There are 8 hidden switches. A switch that is on adds its own fixed numbers to the row, and there is some noise. The rows also spread widely along 12 directions, which tell nothing about the answers.
Known rows, each followed by its switches (1 for on, 0 for off):
[-23  11  -1  26 -29  18   9   4   0  46 -10  -6   3   0  -3  36 -16  28
 -16  27   9  29  13   1 -29 -16 -20]  1 0 0 0 0 0 1 1
[ 12   9  20   3   4  11  18   7  34  42   6 -26  -8 -14   7  20 -11  29
 -19   6  -2 -33  39 -40  10   7  11]  1 1 1 1 1 1 1 0
[ -2 -41 -10 -15 -58  14  22  48  18  20   5 -13   1  24  -1   7 -15  12
  -5   2  -4   0  14  10   7   3  -5]  0 0 1 0 0 1 0 1
[  1  33  -6  22 -60   9  46  11  16  24  16  -1   3  -3 -15  35  -1  29
 -10  34  11  -8  14   2  15   2   6]  1 1 0 1 1 1 1 0
[  1   4   9  -2 -49 -15  29   8  10  40  20 -12   4  20  -2  22   8   5
  27  20 -15  23 -15  19   2   4  -8]  1 1 0 1 1 0 0 1
[  0  -7   4   2 -26  -5  11  13  10  19   1  -2  -3  -1 -13  11  -1   8
  -6  13  -1  -7   1 -11  -1  -4  17]  1 0 1 1 1 1 0 0
[ -1  21  19 -12 -56   3   2  -9  -5  34  11 -16  12 -14  -3   1  11  22
  17   3  15 -19   0  -4  20  -3  -8]  0 0 0 1 1 1 0 0
[ -4 -29  12 -14 -48  -3  16  21   4   9   2 -19   4  12  13 -14   9  12
  16   7  -1  -6   1 -12  26  -5  -1]  0 1 1 0 1 0 0 0
[ -2  17  23  -6 -41 -13  13 -10  -6  21  13 -29   3  20  10  39 -30  23
 -35  31 -16   5  -1  41  -2 -20   2]  1 0 1 0 1 0 0 0
[  3 -13  20 -22 -35  -9  12  19   8 -16   1 -23   0  18   3  -5  -9   9
  -3  10 -11  -4   0  14  22 -24   7]  1 1 0 1 1 0 0 1
[  5   1   7 -36 -54 -14   0   1 -26   6  16 -19   5  17 -22  11 -18  -3
 -35  15   3 -13 -20  48  11 -19  30]  1 1 1 1 1 0 0 0
[ 13   0 -13  -5 -17  -9  15   4  -8  32  17  -1  -3   3 -15   3  20  -3
  15   3  16 -25 -10  -7  22  13  49]  0 1 0 1 1 0 0 0
[ -3  11   1   1 -22  -6  15   3  -4  18  -2  -2   3  10 -16  21   3  13
  -3  22  -4  21  -5   5 -12  -5  15]  1 1 0 0 1 0 0 1
[  0  -7 -20 -12 -53 -14  26  15 -17 -18   5   8   7  10 -35   2  11 -12
  -2  24  10   9 -20  20  13  -2  30]  1 0 1 0 1 0 0 0
[ 10  26  12 -17  -3   2  -6  -8   9  21  -5 -19   0  -2 -20  27 -19  26
 -30   2 -12  -7  26   0 -17  -4   8]  1 0 1 0 0 1 0 0
[  3  11  28  -5 -46 -12  -4 -14  -6  14  -1  -5   1 -13   7  -3  14  23
  -5  21   5 -30   2 -23  23 -18   5]  1 0 1 1 1 0 0 1
[ 18 -10  24 -15  -8 -15 -17  -2  33  52   7 -11  -4 -17  -5  14 -12   3
 -12  -6 -13 -41  32 -30  -6 -14 -22]  1 0 1 1 0 1 0 0
[-18 -37  -5 -12 -33  16  18  26  -7  24  11 -10  11 -11 -17   3 -14 -25
 -11  21  27   3   1   2   1  11 -20]  1 1 0 0 0 0 0 0
[ 11  23   5 -16 -28  -7  11  -7   1  14  10 -16   3   3 -20  19  -9  12
 -28  14  -1 -16  17   9   7 -13   6]  1 1 1 0 0 0 1 0
[  0  18 -10 -13 -35   5   3   2 -20  33   2  -8   5   8 -25   8   8  16
   0   0  19   0  -8  12   2 -10  34]  0 1 0 1 1 0 1 1
[ -6   0 -13   1 -33 -24  15   5   0  -9  -2   5   1  24 -31  11   7 -10
   9  17  -9  31 -17  21 -11 -21   8]  1 0 1 0 0 0 1 0
[ 17 -17 -13 -22 -67 -20  22  22  21  36  25   5  17   1 -27  13   1 -14
   3  12  -1  -9  17   3   4 -10 -26]  0 1 1 0 1 0 0 1
[ 26  20   8 -36 -17 -13  16  -8  -4  54  32 -26   0  10 -17  26  -4   4
  -9   4 -11 -14  -3  19   9  29  27]  1 1 1 1 1 0 0 0
[  1 -19   0 -34  -5  -4   7  14   3  -6   7 -18  12   7 -27  -3 -12 -22
  -9   0   0  13   6   7  -5  -2  -4]  0 1 1 0 0 0 0 1
[ 17  -9   4 -26  -8  -3  21  15  19  25  20 -15   4 -13 -17   4  -7 -14
  -8   5   9 -29  21 -15  20   4  -1]  1 1 0 1 1 0 1 1
[ 12  -3  29 -33 -23 -24  12  -9   1  -5  29 -14   4  24  -1  11 -15  -8
 -23  21 -18 -17 -11  27  13   1   2]  0 1 0 0 0 1 0 1

New rows, each followed by its switches (1 for on, 0 for off):
[  6 -17   6 -25 -12  -9  12   6   2  12  11  -2   7  -6 -21   4  -1 -16
  -3  11   4 -11  -5  -6   2  14   6]  1 0 0 0 1 1 0 0
[ 27  35  15 -34   3 -10   1 -14  10  36   2 -24  -1  10 -10  26  -6  29
  -7  -6 -20  -5  22   4  -6   1  10]  1 0 0 0 1 0 1 1
[  1   8  -6   0 -14 -21  14   2  -2 -13  -4 -12  -5  20 -16  11  -2   4
  -8  12  -3   3  -9  18   5 -30  41]  1 0 1 0 1 0 1 0
[ 17  15  12 -15   7   4   6  -9   9  48  13 -22  -2 -11  -6  27 -19  15
 -41  13   0 -30  33 -18   0  14   2]  1 1 1 0 0 0 1 0
[  1 -12   3  -3 -25   4  14  30  26  28  -5 -29  -4   6   1   1   3  20
  20  -8  -7  -2  18 -14  14 -17  12]  1 1 1 1 1 0 0 1
[  3   2  -1 -12 -25   4   9  12  12  29   2  -7   6  -1 -16   3   8  14
   6  -3  10 -12  13 -17   3 -10   8]  0 1 0 0 1 1 1 1
[ -4 -10   6  -4 -23   2  14   9  -2   2   7 -11   2   0  -3  -7   9   1
  14   5  14 -14  -9 -11  23   5  23]  0 0 0 1 1 1 0 0
[ -1 -12   5   1 -41 -10  41  12  22  28  28 -22  11  -2   5   6  -1  -8
  11  20   9 -15  12 -10  31  -2 -16]  0 1 1 0 1 0 1 0
[  8  14   5   2 -31 -15   7  -9 -14   8  10 -10  -4   8  14   6   6  20
  -8  16  11 -43  -7   8  35 -23  53]  0 0 0 0 1 0 0 1
[ 14 -28  11 -32 -11 -17   4  -9 -15  35  33  -3   7 -24 -17  10 -26 -38
 -64  30  25 -60   2  -6  11   1   9]  1 1 1 0 1 0 1 0
[ 18 -15 -12 -22 -33   2   7  22  -1  31   2  18   0   6 -21   7   8   9
  -8   8   1  -4  10 -15  -8  20  13]  0 1 0 1 1 0 0 1
[  8 -22 -10  -1  -9 -13  -4  10   9   6  -9   9  -8  -2 -20   2  -3  -5
 -23   8   5 -24  18 -22  -2 -24  19]  1 0 1 0 0 0 1 0
[ 19 -19 -12 -27   1 -14  24  20  21  -3  10  -3   4   7 -31   1  -2 -18
  -6   0  -5  -4  20 -17   3   6   9]  0 1 1 0 1 0 1 0
[ -2  18  -8   1 -51  -3  22   0  -9  43  22  -8   9  -9 -24  15  17   4
  15  13  17  -8 -18   9  16   7  29]  1 0 1 1 1 1 0 1
[ -1 -28  23  -5 -44 -40   6  -9  14  18  25 -11   8   5  16 -11   9 -28
  32  14  -3 -26 -13   3  31 -28 -30]  0 0 0 0 0 0 0 0
[  4  33   5 -16 -27   2   2  -9 -14  28   0 -23   3   2 -20   5  12  21
  11  -3  10  -4  -5   8  11 -10  26]  1 1 0 1 1 0 1 0
[  3  -2   9  -9 -14   6  17  14  11  14  -1 -21  -2  -4  -5   4   0  15
  -2   7   0  -6  15 -19  14   4  14]  1 1 1 1 1 0 0 0
[-15  -3   9 -22   4   9   3  -5 -12 -15  11 -22  14 -12 -30  -4 -19 -23
 -32  10  25  -7  -1   1   2  -7   8]  0 1 1 0 0 1 1 0
[  1  39 -19  12  -6  -6  14  -9  -3  16  -1   9   3  -7 -48  32  10   9
 -14  18   7  10  -1  -3 -22  -5  46]  1 1 1 0 1 1 0 0
[-10   8 -17  16 -31  12  31  13  -1   9   0   2   8 -11 -18  11  10  12
  -4  23  21   9  12 -21   6   6  17]  0 1 1 0 1 0 0 0
[  7  -3 -26  -8  38  27  14  31  26  31 -17 -22   1 -17 -28   4   5  10
  15 -26  10   4  48 -52  -7  17  29]  0 1 1 0 1 0 0 0
[-12  -3  10  -5 -46   0  20  20  10  11  -5 -13   4  25  -9  16  -9  18
   7  19 -15  49  -3  17 -19 -12 -29]  1 1 0 1 1 0 1 0
[  9 -28 -12 -40 -14   0   8  16 -18  15  15  11   8 -13 -47  -1  -1 -31
 -32  12  22 -24 -12  -8  -2  23  37]  1 1 1 0 1 1 0 1
[ -2 -19  27  -4 -21 -14  12   7  14  -6   2 -16   2  -5   9   4 -16   2
 -26  27  -6 -18  16 -16  14 -23 -10]  1 1 1 0 1 0 0 0
[ -8 -29 -10   0 -35  12   7  30  14  13  -7   3   3   1 -15   8 -12   8
 -14   8   7   1  21 -14 -12  -5  -9]  0 0 1 0 0 1 0 0
[-13   2  10 -10 -35  12  17   8  -8 -17  -1 -24   8  -2  -7 -14   2  15
 -10  10  23 -19   2 -10  30 -15  25]  0 1 1 0 1 1 1 0
[  3  -2  18 -12 -37 -18   0  -4   2 -10   2   1   3  -1 -20  -2   3  -2
 -18  20  -3 -20  -1  -5   7 -19   1]  1 1 1 0 0 1 0 0
[  5  12   2   3 -17  -1  31   0  -3  16  21 -13   0 -12  -9  17   0   0
 -17  26  13 -24   4  -9  25  14  35]  1 1 1 1 1 0 0 0
[ 11  -3  34 -29  -2 -14   5 -11   5  -4   3 -13   4   8  12   5  -8  13
 -11  18 -21   2  12 -15   2  15 -18]  0 0 0 0 1 0 0 0
[ -1  -2  12  -6 -17   5  25   5   4  15   9  -9   4 -11  -4   3   9   6
   4  19  10 -14   0 -24  18  20  12]  1 1 0 0 1 1 0 0
[-11 -14   0   5 -36  -5  18  14  -6  -2   8   8   5  11  -9   7   2  -2
  -9  28   9   1 -15   1   2  -7  21]  0 1 0 0 1 1 0 1
[  8  -8   1 -22 -37 -15  -9   5   9  29   6 -10   5   3 -19   1   2  -2
  13  -9  -4  -2  10   1  -1 -13 -16]  0 0 1 1 0 0 0 0
[-12 -11  17  -3 -13   7   9   1  -6  17  12 -17  11  -5   6  28 -39   0
 -49  33  11  -4  13   7  -9 -12 -14]  0 1 0 0 1 0 0 0
[  5   1  -2 -10 -37 -13   6   4   0  40   9  -3   4  11 -19  17   4   5
   3  10  -7  14  -3   5 -13  -2   5]  0 1 1 1 1 0 0 0
[ -5   0  -7  14   2   8  32  10  -4   6  14 -21  -7   6   3  28 -23   2
 -38  28   9 -14   5  13  16   4  46]  1 0 1 0 0 0 0 1
[-14 -17  -2   7 -23  -1  19  12  -4 -11   7   0   5   4  -7   7  -9 -11
 -18  27  15  -3  -1   3  10 -14   9]  0 1 0 0 0 0 0 1
[-21  26   4  29  -3  16   3 -19 -24  34 -12 -10  -7  -9  -2  18   7  31
 -23  27  23  -3  -3 -23  -5  -4  41]  1 1 1 0 0 0 1 0
[-15   7   8   0  -6  11  11   3  -9   0  -8 -22   0   7  -8   4  -2  11
  -3  13   9  14  -3   1   2  -8  12]  1 1 0 0 0 0 1 0
[ -2   2   5 -25 -63  -1  -4  -3 -17  19  -5  -1  13  -9 -21 -18  23  17
   7   8  19  -8   1 -21  12 -11  -8]  0 1 1 0 1 0 1 0
[-16 -33  17  -2 -53   9  27  28  22 -10   5 -16   7  -5   3 -14  -7  -4
   3  20  13 -16  12 -15  30 -15 -35]  1 1 0 0 0 1 1 0
[ -9 -11 -11   2 -37 -14  12   4   6  15  15  26  14  -9 -40  12   1 -28
  -8  26  19   1  -3  -6 -17 -16 -20]  0 1 0 0 0 1 1 1
[ -4  24  11   8 -35   8   3 -13 -10  29  -6   0  -1  -7  -2  -2  26  31
  15  13  14  -2   4 -31  10   4   0]  0 1 0 1 0 0 1 0
[  6   7   5 -15  -7  13  20  14  16  18   4 -24   4  -6 -14  12 -12  14
 -13   3   9 -19  24 -11  10   0  11]  1 1 0 0 1 1 1 0
[ -1  12 -24  28 -17   5  18  14   7   7 -15  11 -11   2 -14  19   6  24
  -8  17  12  -9  19 -14   2 -16  34]  1 0 0 0 0 0 1 0
[-15  -1   3  -9 -40   0   6   3  -8  14   3   2  14 -19 -39  -2   7 -14
   4  15  28   4 -13  -7  -5 -14 -10]  1 1 0 1 1 1 1 0
[-10   0  -6  22 -33  10  41  23  14  27   5 -13   1   3   4  25  -3  18
   5  26   5   9  12  -3   9   4   6]  1 1 0 0 1 0 0 0
[  3  10   2  -8 -24  12  10  13   9   5 -10 -15  -1  -3 -11   5   0  25
  -3   4   3  -7  24  -9  12  -5   4]  1 1 0 0 0 0 0 0
[  7 -23 -17  -6 -45 -27  18  11  -1  18  15  25   4  -2 -35   8   8 -27
 -15  28  11 -14  -9  -6  -1 -10   9]  1 1 1 0 1 0 1 0
[  7   4  -5 -18 -10   2  16  11   0  28   9 -16   1  11 -19  17  -3   0
   2   4  -3   8   1  15  -1  12  18]  1 1 0 0 0 0 0 1
[ -9 -12   2  -6 -33   7  19  12  -4  23  15   1  14  -5 -16  23 -20 -12
 -24  31  14  18   1   6 -14  10 -23]  0 1 0 1 1 0 0 0
[ -4   4  -7 -15 -41   1   1   6 -16  50   6 -18   6   6 -18  16  -9   7
 -10   6  18  -7  -7  27  -2 -20  20]  1 1 0 0 1 0 1 0
[  4 -17  18 -20 -35   3  25  13   9  26  22  -9   8  -7  -2  19 -21  -3
 -30  30   3 -20  10  -2   6  16 -18]  1 1 0 0 1 1 0 0
[ 10  28   2   8 -29  -3   4   1  25  39   1  -4   3   2 -12  35  -7  28
  -4   8 -10   7  34  -2 -16 -21 -22]  0 1 0 1 0 0 0 1
[ -4 -41   6   1 -35  -5  24  18  -4   9  11  12  -7  11   9   0   6  -8
 -10  36   4 -10 -15 -11  14  15   9]  1 1 0 0 0 0 0 1
[  2 -13  -1  -2 -24 -10  21  -4 -15   6  21  23   3 -15 -19   9   8 -25
 -24  44  20 -20 -11 -13  11  19  11]  1 1 0 0 0 0 0 1
[  0 -25  21 -34  -4  14   4  11  -1  -4  -3 -20   3   0   5 -29   7   4
   4  -1  11 -14  11 -31  24  12  -3]  0 1 0 0 0 0 1 1
[ -5 -22   6  -9 -47   1  39  18   5  23  28  -7   5   8  -8  12   0 -10
  -4  33   0   2 -11   5  12  28  -3]  1 1 1 0 0 1 0 1
[  3  -8  -8 -19 -18 -16   1  23  12 -14 -12 -13  -2  32 -26   3  -5  -2
  10  -7 -17  23  -2  30  -8 -36  16]  1 1 0 0 0 0 0 1
[  8   4   1 -18 -38  -4   2   2   8  19  -6   6   7 -15 -29  -5  16   6
   8   6  10  -9  19 -26   3  -7 -25]  1 1 0 0 0 0 1 0
[  5  18 -13   7 -40  -5  21   7  13  19  11   6   6 -11 -29  16   8   7
  -1  11  15 -16  13 -14   8 -13  16]  0 0 1 1 1 1 1 1
[-23 -14  -5 -19 -25   2 -12  11 -30  -6 -13  -5  11   7 -37   1 -11 -11
 -12   6  17  25 -30  30 -24 -25  21]  1 0 0 0 1 1 0 0
[ 13 -30  26 -23  21   0  12  11  20  44  15  -9  -5  -8   4   2   3  -9
   3   7  -9 -17   6 -44  -1  39   4]  1 1 0 1 1 1 0 1
[ 12  15   7 -10 -10  -6   4 -15   1  58  25 -25   0 -15 -10  22 -13  -2
 -20   6  13 -41  13   2  14  -1  14]  1 0 1 1 0 0 1 0
[ -3   2   2   8 -11   2   2   1 -16   2 -16   3  -7  12   0   7   6  31
 -24  20   0   2   0 -19  -7  -3  48]  0 1 1 0 1 0 0 0
[  7 -12  -8 -46 -27   3  -7  11 -20  12   4  -9   9  -4 -40 -18   7  -8
  -3 -14  23 -15 -10  -4   9  10  28]  0 0 1 1 1 1 1 0
[-10   1 -12 -10 -11  19  12  10 -15  19   1 -22   6   0 -18  -4   4   1
   4  -2  28  -4   0   1  14   4  27]  0 1 0 0 0 0 1 0
[-17 -23 -14  29 -28  22  18  26  -3  16 -16  15  -8  -7   2   7   8  18
  -5  28  20   2   9 -31  -1  11  12]  1 0 0 0 0 0 0 0
[-16 -12   6  -7 -22  22  17  21   7   5  -1 -30   7   2  -2  -7  -8   5
  10   2  16  11  13  -6  14  -5 -15]  0 1 0 1 0 0 1 0
[ -3  -8  -6  -4   0   0  29   5   5  15  17   1   9 -20 -29  13  -4 -26
  -9  22  23 -10   0 -16   1  15   6]  1 0 0 0 1 1 1 0
[  8 -15   4 -29   5   8  16   9   9  24  13 -18  10 -22 -14 -11  11 -15
  19  -7  13  -8  14 -40  17  34  -1]  0 0 1 1 1 0 0 1
[  0   4 -24  21 -18   2  22  14  -2  17   7  17  -3  -5 -22  19   3   1
 -22  24  26 -19   5 -13   6 -11  42]  0 1 0 1 1 0 1 1
[ -8 -10  -4 -12 -25  11  11   7 -10  39  13 -20   8 -13 -15  16 -14  -7
 -19  15  21  -7   6   5   1  11  -1]  1 0 1 0 0 0 0 0
[ 15  -3  -9  17  29   3  17  12  16   6  -3  10 -17  10   2  31 -16  17
 -46  22  -7 -21  31 -23  -7   7  48]  0 1 0 0 0 0 0 1
[  2 -16  18 -17 -28   1  19  18   9  -4  17 -24  -2  22  10   2 -14   4
 -11  10  -6 -18  -3  15  26   1  15]  0 1 0 1 0 1 0 1
[  7 -15  -4   1 -21 -24   4  13  19  25   9 -14   1   3  -5  23 -23 -10
 -11   7  -2 -25  13  19   4 -47   8]  1 0 0 0 1 0 0 0
[ -3   4  32  -9 -35 -13  -5 -13  -1 -13 -12   0   8  -8   2  -8  10  21
 -10  24  -5  -1  11 -33   5 -20 -22]  0 1 1 0 1 0 0 0
